The rows come from 6 hidden closed curves, with some noise, and rows from the same curve form a group. Each curve winds through 8 dimensions. The rows are also pushed far along 5 directions, which tell nothing about the answers.
Known rows, each followed by its group:
[-21   4   3  -4   5  -9   3  15 -13   5  -3   5 -17 -15  -8 -19   6   0
   5   2]
zal
[ -3  -5   2  -3   1  -3   4  -4  -7 -17  -9  10  -8  -9  -3  -6   2   5
   3   1]
Mafu
[  0  17 -14 -10   4  -6  -7   1  -6   0   9  36  19   4  11   8   0 -18
  -2  31]
sapa
[ 10   0   4   7  -3  14  -7  -9 -13  -3   0  -4 -10  -7  -5  -8  -7   7
  -1   1]
sapa
[ -6 -16 -12   5  -1  -2  -3  14  16   9  -2 -20  10  15  11  21  -3  -2
   0  -8]
bez
[ -9   4  11  10  -4  -6   3   5  -2   8  -2  -3 -13   4  -5  -8  12  10
   0 -10]
bez
[-29  -9  -7   0   5  -9  16  18  12   4  17   3   8   8   8  -3  14 -14
  18   5]
dakid
[ 21  -3  -2  -7  -3  -6  -8   0  -6  -2  -9  15   7  -8  -1  11 -13   0
 -13  18]
Mafu
[ 35  -5   3  -7 -10  24  -3 -22   0  -3   9 -24   3  -6  -2   2 -27  -3
 -13  -8]
zal
[  0 -12  -1  11   2  16  11  -1   7  -3  10  23   8  23   5   4  -4  -8
  10   6]
bez
[ 18  -3  -5  -7 -11  12   0  -4  13   4   9  -9  14  19  10  22  -7   3
 -17   1]
dakid
[ -4   6 -10  -1   9  15   8   8   4  16   2  -5   5  12   8   2  -3  -6
  10  -7]
sapa
[  7   6 -10  -5  -2  11  -5  10   5  16  -1 -25   6  -2  12   8  -9 -15
  -3 -11]
Mafu
[ 17 -10   1   0  -4  12   8  -1  15  -6  19  -9  20  23  13  12 -10  -5
  -2   5]
dakid
[ -4  20 -13  -9   9 -11 -11   3   9   9 -16  -8  15   2   6  18   1  -5
  -3  -4]
Mafu
[  5  -3  18  13  -6  13  14  -4  -6 -10  23   8  -7  -1  -2 -11  11  -5
  -3   0]
zal
[ -8  26  18  -3   3   2   2  -1 -17  22   3 -14 -26 -31 -25 -24   8   7
  -9 -12]
bez
[ -8 -41  -1  19   6   2   3   6  31 -15   0  -7   6  28  11  10   4  -4
  20 -11]
dakid
[ 20  29  16   6  -7   3  -6 -16 -22   7   2 -14 -11 -25 -18 -18   8  19
  -8   0]
sapa
[-11 -17  10  10 -11   7   6  -1   2  -8  14 -21 -24 -10  -2 -23  16   2
   8 -17]
zal
[  5   8  13  12   5  17  10  -3  -5   9  10  -8  -6   0  -7  -8   1  -3
  -2 -16]
zal
[-14 -15 -12  11   8  -5 -21   9  13   4 -17 -34  -5   1   2  11  -3   3
   9 -16]
Raf
[  8 -38 -11   8 -10   1  -1  -7  15 -18  -3   2  17  20   4  18 -18  14
  11  21]
dakid
[-13   4  -8 -11  -1  -1   1  -3  -2  -1  -3  19  -7  -5   3 -11  -1  -5
   7  10]
zal
[  9  18 -13  -7  -3  16  -6  -1  -6  11  13 -28  10  -4  11  10 -11 -16
 -13 -10]
dakid
[ -1   0  26  13   1  19  31  10   2   6  20 -15 -15   9   1 -31  16  -3
  15 -29]
sapa
[ -2  -9   3  -4   2   0   4   0   7  -2   7 -10  -2   3   1  -5  -7  -5
   2  -6]
zal
[  1 -22   3   2 -11 -14  -7  -3   6 -15  -7  12  -2  -5  -4  -8  -2   9
   9  23]
Raf
[ 21  -6  -8  -8   2  10  -8  -9 -10  -3 -22  -5  -2 -15  -7  13 -21  13
 -12   3]
Mafu
[  9  28  15  -2  -5   6  -5  -8 -15  11  11 -14 -12 -13  -5 -16   1  -6
 -13 -14]
Raf
[  6 -14   7   4  -1  -9  -5 -16   2 -17   1  18   1   8  -5  -8  -5   5
   8   3]
Mafu
[  3 -13  -3   1  -8  14  -2  -1   2   5   4  -3  -6   7   0   1 -11   8
  -3   5]
Raf
[ -6   3 -11   5  10   0 -10   7  11  12 -12 -44   5  -1   5  17  -5  -2
   3 -25]
Raf
[-13  20   1  -2  16  -4   0  -4  -1  15  -5 -17  -6 -16 -11 -10   4  -5
   7 -17]
zal
[ -4 -15  29   9  -5 -14  15   1  -2 -13  16  30  -9   8 -11 -23   5   1
   5   8]
sapa
[ -3   0   2  -3   3  15  11  13   5   5  24 -15   1   5  13 -10   3 -20
   5 -12]
dakid
[  0  22 -14 -16   8   9   7  13   0  23   2   0  14   8  14   6  -8 -18
  -1  -6]
sapa
[  6   2   6   5  -2   5   6  12   2  -2   6 -18   1   8  15  -1   7 -11
  -1 -21]
sapa
[  9 -10   8   2  -6   4  -3  -6  -6  -4  15  18  -8  -4  -5 -18  -4  -4
   4  10]
dakid
[  4  11   3   1   8   3   5  -3  14   3   6  -1  11  12   4   5   3 -13
   1 -11]
dakid
[  7  22   2 -10  -1  -7  -5  -3  -9  -8 -14  17   0 -15  -3  -1   9   8
  -6  15]
sapa
[ -9  -4  -7  -7   6   2  18  14   5   2   3  20   7  17  13   5  -2 -12
   5   3]
Mafu
[-13  29   5  -3  -1  -1   9   0  -8  24  20  10  -6  -4  -4 -15  17  -9
  -2  -3]
zal
[ 20 -25   8   6 -13   7   0 -15  -4 -17   3 -13  -7 -22 -16  -6  -6  19
   0  11]
Raf
[ -3   9 -25 -12  17  -7 -21  -6   7  15 -14  -2  15  -1  -2  26  -9   3
  -6   8]
Mafu
[-17  -5   0   5  11 -15  -9   4   0  -4 -18  -3  -7  -7  -9   1   2   7
   5  -4]
sapa
[  0 -29   0   7  -6   5  11  -2  16 -15  13 -10  10   5   2   6   1   1
   9   5]
dakid
[  6 -23 -11   3  -4 -11  -9  -6  11  -8 -21  -6   4  -3  -1  11  -7  16
  10  15]
Raf
[ 15  -9   2  -1  -7   0  -5  -7   0  -1  -7  14   4  16  -3  10 -18  13
 -10  10]
sapa
[ 8 -4 -7 -3 -8 -1  1  0 11  1  3 15 19 22 10 23 -5 -1 -7 13]
bez
[  2  -1  -1  -9  -7  -3  -3   2   0   6  -9   3  -3  -5  -1   0 -10   0
  -4   4]
bez
[ 18 -12   9  -2  -6   7   4 -10  -7  -9 -13   8 -10  -9 -11  -5 -11  17
  -4   5]
Mafu
[-15   0  -1   4   3  -7   7   3   4  -6  17   1  10  -1   5  -3   8 -16
  10   4]
dakid
[ -9 -19  -3   9   1  10  17   7  11  -3  12  22   9  25   8   5   1  -7
  14  10]
bez
[  9  -9 -12  -2  -2  -8 -32 -14   0  -9 -27   6  -1 -12 -10  14 -15  16
  -5  22]
Raf
[-25 -49 -21   9   1  -5   6  32  30 -12  10  -8  19  39  29  20   1  -6
  25  11]
dakid
[ 28 -10   6   4 -14  15   2  -7   4  -3  17 -30  12   8   5  19  -9   5
 -20 -11]
Raf
[-22 -14  -5  12   5   0 -13  10  -7   0 -16 -26 -23 -32 -14  -7   9  10
  10  -9]
bez
[-1 11  2 -1  0  9  5  2  5  1  0 -1  2 13  9  0  2 -5  0 -9]
dakid
[  8   9  -3  -8   3  -3 -14  -3 -15   6 -22   7  -8 -20 -12  -9  -9  12
   1   8]
sapa
[  6  -9 -11  -9  -4  14   4  -2   9   4  -1   5  11   5   1  20 -13   4
  -7  16]
bez
[ 12   6  16   9   0  14  15   4   2  16  32 -14   4  22   6  -9  -1 -12
  -2 -21]
sapa
[ -4  -2  -4   1  -1 -19 -21  -1  -4   4 -23  -5  -6 -19 -15   4   2  18
  -2   8]
bez
[  0   8  -9  -4   2 -11  -4   1  -5  12  -7  15   8   8   0   8  -5   4
  -2  10]
Raf
[  4 -26  10  21  -8  -4  -7  -4  -4 -11  -2 -18 -13 -15 -16 -15   8  26
  15   5]
sapa
[ -2  17  13  -1   0  -5   0  -1  -9  15   0  -5 -15  -5 -11 -16   3   7
  -5 -11]
zal
[  9  -4   6  -2  -3   5   8 -10  -4 -21   4   8  -1   4   5   0  -2  -1
  -5  -5]
Mafu
[ -2 -32  -1  14  -5  -5 -10  -6   4 -28 -22   3  -8 -12  -7   1   3  16
  13  11]
bez
[-12   5  10   3  10  -8   4  -4   3   2  -7   3  -9  -3 -11 -15   4   4
  10  -6]
zal
[  6   4  -3  -3   6 -13 -12  -9  11  -7  -9  26  16   3  -2  15   1  -2
  -2  24]
Mafu
[ -3   1   1   9  12   6  -5  -5   0   9 -13 -23 -11 -13 -15  -3  -2  10
   6 -16]
zal
[ 16  13   3  -1  -2  13   6 -22   4   2  15  -2   9  -6  -3  -3  -4 -12
  -3  -3]
zal
[ -2  27 -13  -1  12   9  -8  -2  -3  27  -9 -18   4  -1  -4  14  -3   3
  -4 -14]
bez
[  9  15   6   1   3  16  11  -9  -9   4   5 -15   3 -13 -11   1  -1   3
  -7 -12]
Raf
[ 0  9 -5 -3 -2  5 -3 -7 -5 -2 11 16  3  4  4  2 -1 -7 -6 12]
dakid
[ 11   7   6  -1  -5  12   6  -9   3  -1   9 -21  -1  -3   2   3   2   0
 -10 -12]
bez
[  9  17   4 -15  -9   9   8 -17  -7  -1  19  25   2   5  -2  -7  -1   2
 -13  15]
Mafu
[ -9   1 -11  -8  -4  -7 -19  -9  -8  -2 -13  -1 -13 -16 -10  -6   3  19
   1   8]
Mafu
[  1  -8  -9   2  -4  12   0  -1   5  -6  15   7   9  19  15  11  -6 -11
  -3   6]
dakid
[  8 -18  -6   4  -1   3 -19 -10  -3  -5  -7 -21  -9 -17  -7  -4 -13   3
   3  -6]
zal
[ 10   6 -17  -5   3   9  -3  -6  15  10 -12   8  24  27   9  36 -13   3
  -8   6]
bez
[-19  -3 -10   5   8 -16 -11  13  -4  21  -8 -23  -7  -8  -8   4   8  13
   5  -9]
Raf
[-18   0 -21  -6   5   5  -9   5   4  13   2 -33  -4   2   5   5   1   2
   2 -20]
Mafu
[  0  56  -9 -24  10  -9  16  -1  -4  26  12  24  27   2  10   8   3 -25
 -11  15]
Raf
[ 10 -16   5   3 -11  -4 -12 -16   2 -21 -14  -2 -11  -8  -5  -6  -5  12
   1   0]
zal
[ -5 -18  12  12 -11  -6  12   7   8 -10  14  26   2  27   8  -4  11  -1
   6   9]
bez
[ -1   9 -15  -8  -2  -9  -9   5  -9   6 -13  -1   5 -11   1  14   0   6
  -7   9]
Raf
[-13 -17  -3   6  -2 -12   1   6   6  -5  -9  21   1  15  -1   6   3  14
   8  19]
sapa
[  5 -11  -2   9   1  -5 -11  -2  -6   7 -13 -13  -8  -5  -6  -3  -9  12
   6  -8]
Raf
[  7  21 -11 -19   3  -2  -5 -12  -8  -6 -15   6   8 -15  -2  10  -7   1
 -11   7]
Mafu

New rows, each followed by its group:
[10 -4  4  8 -3 -1 -8  0 -2 -2 -2  5  0 15  6  3 -6  2 -4 -3]
sapa
[ -6  24   9   9   6  -8   1   4  -9  12  18  20   1   9   2 -16  15 -11
   7   4]
sapa
[ -6 -19  11  15  -3  -5   7   6   2   0  14   3  -5  15  -4  -5   9   8
   5  -2]
Raf
[12  9 11  0  4  6 12 -7  4 -3 -4  9  7  6 -3 -3  1  4  5  2]
sapa
[-14  12   0  -7   3  -5  -1  14  -7   2   3   3  -8 -12   2 -18  11  -6
   7   6]
dakid
[  9 -11  19   8  -4  14  17  -1   0 -13  27  19  -3  18   7 -14   3 -11
   0   0]
sapa
[ 42  14   6  -9 -11  18 -12 -29 -18  -9  -1   8   2 -20 -13   1 -19  12
 -22  19]
sapa
[  2 -12   1   6  -3  -3   2   2   2   7   5  -2   0  11  -2   6   1  12
  -1   1]
Raf
[  8  30   0 -17   6   4  14   2   1   6  -1  18  15   1   5   0   5  -9
  -2   8]
sapa
[  4  12  17  -5   0 -12   0 -10 -19   1 -13  13 -20 -30 -27 -26   5  20
  -1   7]
Mafu
[  8 -10  26  20  -4   4   5  -5 -10 -20   2  -4 -16 -12 -14 -14   9   9
   0  -7]
zal
[-24   1  -4   2   7  -7  -3   8 -10   3  -5  28 -12  -5  -8 -12   7   2
  10  15]
Raf
[ -3  20  -3  -7   5  -7 -22  -7 -14   7 -37  -1 -17 -30 -18  -3  -8  11
  -6   2]
bez
[ -7  -3 -18  -4  10   2  10   5   7  10   4 -16  13  -5   5  17   3  -3
   4   2]
Raf
[-14   6 -15  -5  13 -12   2   3  -2   8  -6   3   6 -16  -5   7   9   2
   7  14]
Raf
[ 16  13  17   7  -3  -9  -7 -16 -12  -4 -12   7  -3  -8 -16 -11  -7  11
   0   2]
sapa
[-10  18   3  -6  -4  -1   5   0  -1   4  11  -6  -8  -1   9 -15   7 -17
   0 -16]
zal
[-14 -11  -3   8   9 -14  -8  10   6   3 -20   1  -7   8   0   1   4   7
  11  -7]
Mafu
[  0 -21  -9   6  -7  10  12   1  26  -1  17 -13  18  20  15  17   4  -9
   7  -6]
zal
[ -3 -11  -2  -7  -3   0  16   1   9 -15   3  21   8  12  10   4   1  -5
   4  11]
Mafu
[-10  19   0  -5   3   0  -3   2  -9   8  -2  -6 -10 -22  -9  -3   7  -1
  -8   1]
bez
[  8  33  -1 -16  10   3  10   2   1  19  25  25  25  19  11   7  -6 -27
 -12   8]
sapa
[-10   2 -18  -6   9 -13 -16  -2  -2  -9 -13 -12   5  -6   5  18   1   1
  -6  -8]
Mafu
[-12  14   2   2   7 -16 -21  -2  -4   6 -17  -2 -10 -15 -12  -8   2   4
   3   1]
Raf
[-33   2   3   7   8 -19   4  14   3  -7  -3   1 -10   2   6 -15  25  -8
  17 -15]
Mafu
[ -2 -16   4  14   1  11  -3   0  -2 -13  -8   1 -12  -7  -4  -6  -5  -2
   9  -5]
bez
[ 11  20  -4  -8  -7  17  12  -4  -2  12  19   8  11  18  13   7  -2 -10
 -12   0]
bez
[-11  -5 -20   8  16  -1 -23  -9   3  10 -28 -30  -6 -28 -17  11  -1  12
  12  -8]
zal
[ -8  16 -12 -10  12 -17 -20  -2  -4  14 -31   5  -2 -11 -13  10  -7  14
  -4  10]
zal
[ 11   3   2   0  -9  17  -4  -2  -1   3   2 -14  -6  -6   4  -7  -3  -3
  -3  -6]
Mafu
[ 16   1  23  -1 -19  23  24   3  -4   0  29 -21  -9   3   4 -24   1   0
  -4 -12]
dakid
[ -2   1  -7   1   7  -3 -16   1   8   1 -10  -5   3  -8   0   9   3  -2
   1   6]
Mafu
[-10   2 -11   1   4 -10  -9   9  -5  21 -11 -19  -6  -8  -6   6   3  15
  -1  -5]
Raf
[  4   4 -24 -11   0   4   1   8   8  23  -2 -13  21  17  12  31 -12   3
 -11   2]
Raf
[ -2 -11 -20 -10  -7 -13 -21  -2   3  -6 -18   7   6  -3   2  14  -5  11
   0  20]
Mafu
[ 15 -14 -20  -5  -6  -1  -8  -8  17  -8  -6  -5  27   2   6  34 -11   0
  -6  16]
zal
[ 19 -16  16   4 -15  15  18  -8  -1 -26  -1  22   0   1  -5   0  -2  13
  -3  18]
zal
[  3  -7  14   9   4   2   5   3  -1   2  17  -2  -5   5  -4 -15   3  -4
   4  -8]
sapa
[-1 13  4  2  1 -3 11 -3  2  6  0  0  7  2 -2 -4  7  0  7 -4]
bez
[-12  -5  -6  -1   2   5   0   6   1   7  -4  -5  -6  -8  -8   4   1   4
   1   5]
bez
[  0  -6   2   5   8 -13  -9  -1   2 -10 -25   1  -3 -14 -10  -5   7  16
  15   5]
sapa
[ 8 13 -4  2 -2  2  1 -2 -1  7 13  6 17  6  6  5  4 -3  1 15]
sapa
[  8  16   4   2   1  -7 -20   3 -15   5 -14 -20 -11 -18  -3  -7   0   4
  -8 -16]
sapa
[ 11 -10  14   2  -8   5   1  -2  -6 -15 -17 -10 -20 -20 -12 -13   7  25
   1  -2]
sapa
[ -2  -6   3  -1   2 -11 -13 -11  -8 -11  -4  21 -10 -15 -11 -18  -5  -1
   6  14]
zal
[  4  18   5  -4  10  -1  -7  -2 -25   8 -12 -29 -20 -38 -16 -13  -2   5
 -10 -22]
Mafu
[ -2 -21  -5   1  -7 -11  -7  10   6  -9  -7  17   3   7   7   4  -1  -1
   5  17]
Mafu
[-26   5 -13   5  12   3   6  19  -6   7   7  -3  -1   2  11   2  11 -16
   7 -10]
Raf
[  1   2   6   4  -1 -11 -11  -6   4  -3 -12  -2  -2  -3  -8  -3  -3   6
   3   1]
Raf
[ -9   3  10   5  -1   5  -5   1 -16   5 -10 -11 -33 -22 -11 -26   2   7
   2 -14]
bez
[ 10   4  11   2 -11  22  20 -12   0   2  16  13  -2  17   1  -9  -3   0
  -3  -3]
dakid
[-19  10  -3   6  12   4  -1   6  -9   5  -3  19  -9  -5  -2 -11   3 -14
  10   1]
bez
[ 13  -1  -6  -7   6  -7 -14 -14   5  -4  -4  14  17  -3  -8  12 -10   7
  -3  26]
dakid
[ -4 -14 -12  -7   1 -10 -11   8  -1  -8 -21   7   5 -10  -5  17  -8  12
  -2  22]
zal
[  1  -5  -3   4   2   0   1  17   7  -2   1 -12   8  14  20   6   2 -15
   3 -17]
sapa
[  0 -24   3   2 -15   1   0  -8   8 -19   9   8  -8   8   6  -8   3   1
   2   5]
zal
[  3   4 -17 -10  10 -15 -18  12  -5  10 -20   2   9 -16   1  19  -9  -5
 -10  12]
Mafu
[12 -8 -5 -3 -9 -2 -3 -3 10 -1 -4 12 16 13  3 20 -9  4 -9 15]
bez
[ -7   1   1  -2  10  -3   0   5   6  20   0 -10  -3   0  -6  -4  -7  -7
   3  -9]
bez
[  4  24   5  -4  -2  20   8  -5  -5  14  22 -16  -3   0   2  -4   4  -9
 -15 -17]
dakid
[ 11   6  10   3   3   2   0  -8   3   1   8 -16   5   1  -6  -1  -2   4
  -2  -5]
dakid
[  1 -15  -5   7  -1   7   1   5  15  -4  -4 -28   2  20  15  14  -2   0
   1 -26]
Mafu
[ -7 -11   8  11   4 -16 -17 -16  -8 -15  -9  10 -19 -27 -21 -25   7   6
  16   7]
zal
[ -5   9  27  10  -8  -4  19   5  -8  -1  26   2  -8  12   0 -30  10  -1
   8  -6]
dakid
[ 1 27  4 -2  3 -6  5 -6 -3 11 -4 -3  6 -8 -6 -5  7  0  2 -5]
bez
[ -5  -3  -4  -1  -5 -10 -10   0  -1  -6   1  19  -1   3   4   3   3  -1
  -4  20]
Raf
[  9   3 -15  -7  -7  -1  -6  -1  -6  -2  -9   7  11  -2   5  19  -6   5
 -11  15]
Raf
[ -1   3 -13  -6  -5 -10  -4   4  -6   2  -9  16   8   1   4  13   0   5
  -5  17]
Raf
[  6  13   4  -4   2  -6  -7  -8 -10  13  -4 -19 -11 -27 -13 -21  -6   1
   3 -10]
bez
[ -6 -37  -5   6   3  -7   4   6  18  -7  -5   9   4  19   1  12  -1  11
  11  10]
Mafu
[-15 -21 -21  -1   5  -7  -8  21  18  14 -11 -23   9   9  12  21  -9  -9
   7  -8]
bez
[-17   6 -18  -8   9  -9 -19   5  -9  11 -11   0  -7 -17  -1  -6  -7 -10
   6   2]
zal
[  6  -3  23  11  -2  12  10  -3   1   4  21 -10 -10   5  -5 -13   2  -5
  -5 -16]
bez
[-11  11  24  -2  -2  -5  22  -1 -10   0  30  31 -14   4  -8 -32  20  -3
   0   6]
Mafu
[ 12  -3 -14  -4  -1   2  -7  -2   4   6  -3   5  16  12  13  15 -19 -11
  -1   6]
Raf
[ 10 -13 -13  -6   1   3  12  -8   8  -9   3  14  20   3   2  21  -5   5
   0  25]
Raf
[ 13 -12   3   4 -15  11  -1  -3  -2 -10  17  10   1  14  10  -2  -8  -5
  -4   8]
dakid
[  8   1  -9  -3  11 -14 -23  -9  -4   0 -22 -14   4 -22 -12   6 -12   5
   0  -1]
Mafu
[ 13 -15 -18   4   1   8 -10  -6  16   4 -24 -48  13  -5   0  28 -12  17
   4 -15]
bez
[ -6   0  -1   1   1  -8  -4   9  -3   3   1 -13  -6   6   7   5   7  -1
  -9 -16]
Mafu
[ -4 -18   1   7  -4  17   4   6   5   1   3 -28 -12  -6  -4   3   0   6
  -2 -11]
bez
[ -5 -21 -15   5   2  -4 -12   1  13  -9  -8 -36   7 -15  -1  18   1   7
   6  -3]
dakid
[ 16  -2  -4  -3   4   4  -6 -15   5   9  -5 -30  -1  -9  -5  -1 -14   6
   2 -12]
bez
[  0 -26 -14  -2  -8  14   6  -1  14 -14  -5  -4   4   4   7  16  -5   5
   5   9]
zal
[ 25   1   7  -3  -9   2  -6  -3  -3 -11  -2  13   8   8  10   2 -12  -6
  -8   2]
sapa
[-20  -2   1   3   3   3   7  12  -1  12   4  -7 -13  -9  -8  -9   8   1
   6  -4]
bez
[ 22  10  18  -2  -5  17   4 -15  -3  11   8 -15  -8 -10 -17  -5 -13   6
 -18 -10]
bez
[  4 -32   3   8  -5  -5   1  10   5 -17  -3  32   0  23  13  -6  -8  -3
  13  10]
sapa
[ -3  -5   6   8   0   1   8  -1   3 -17  -1  33   3  10   5  -5   1 -14
  10  11]
bez
[-20  10  11   5   4 -26 -10   4 -18  -3  -3 -10 -23 -18  -9 -20  22   7
  -3 -19]
Mafu
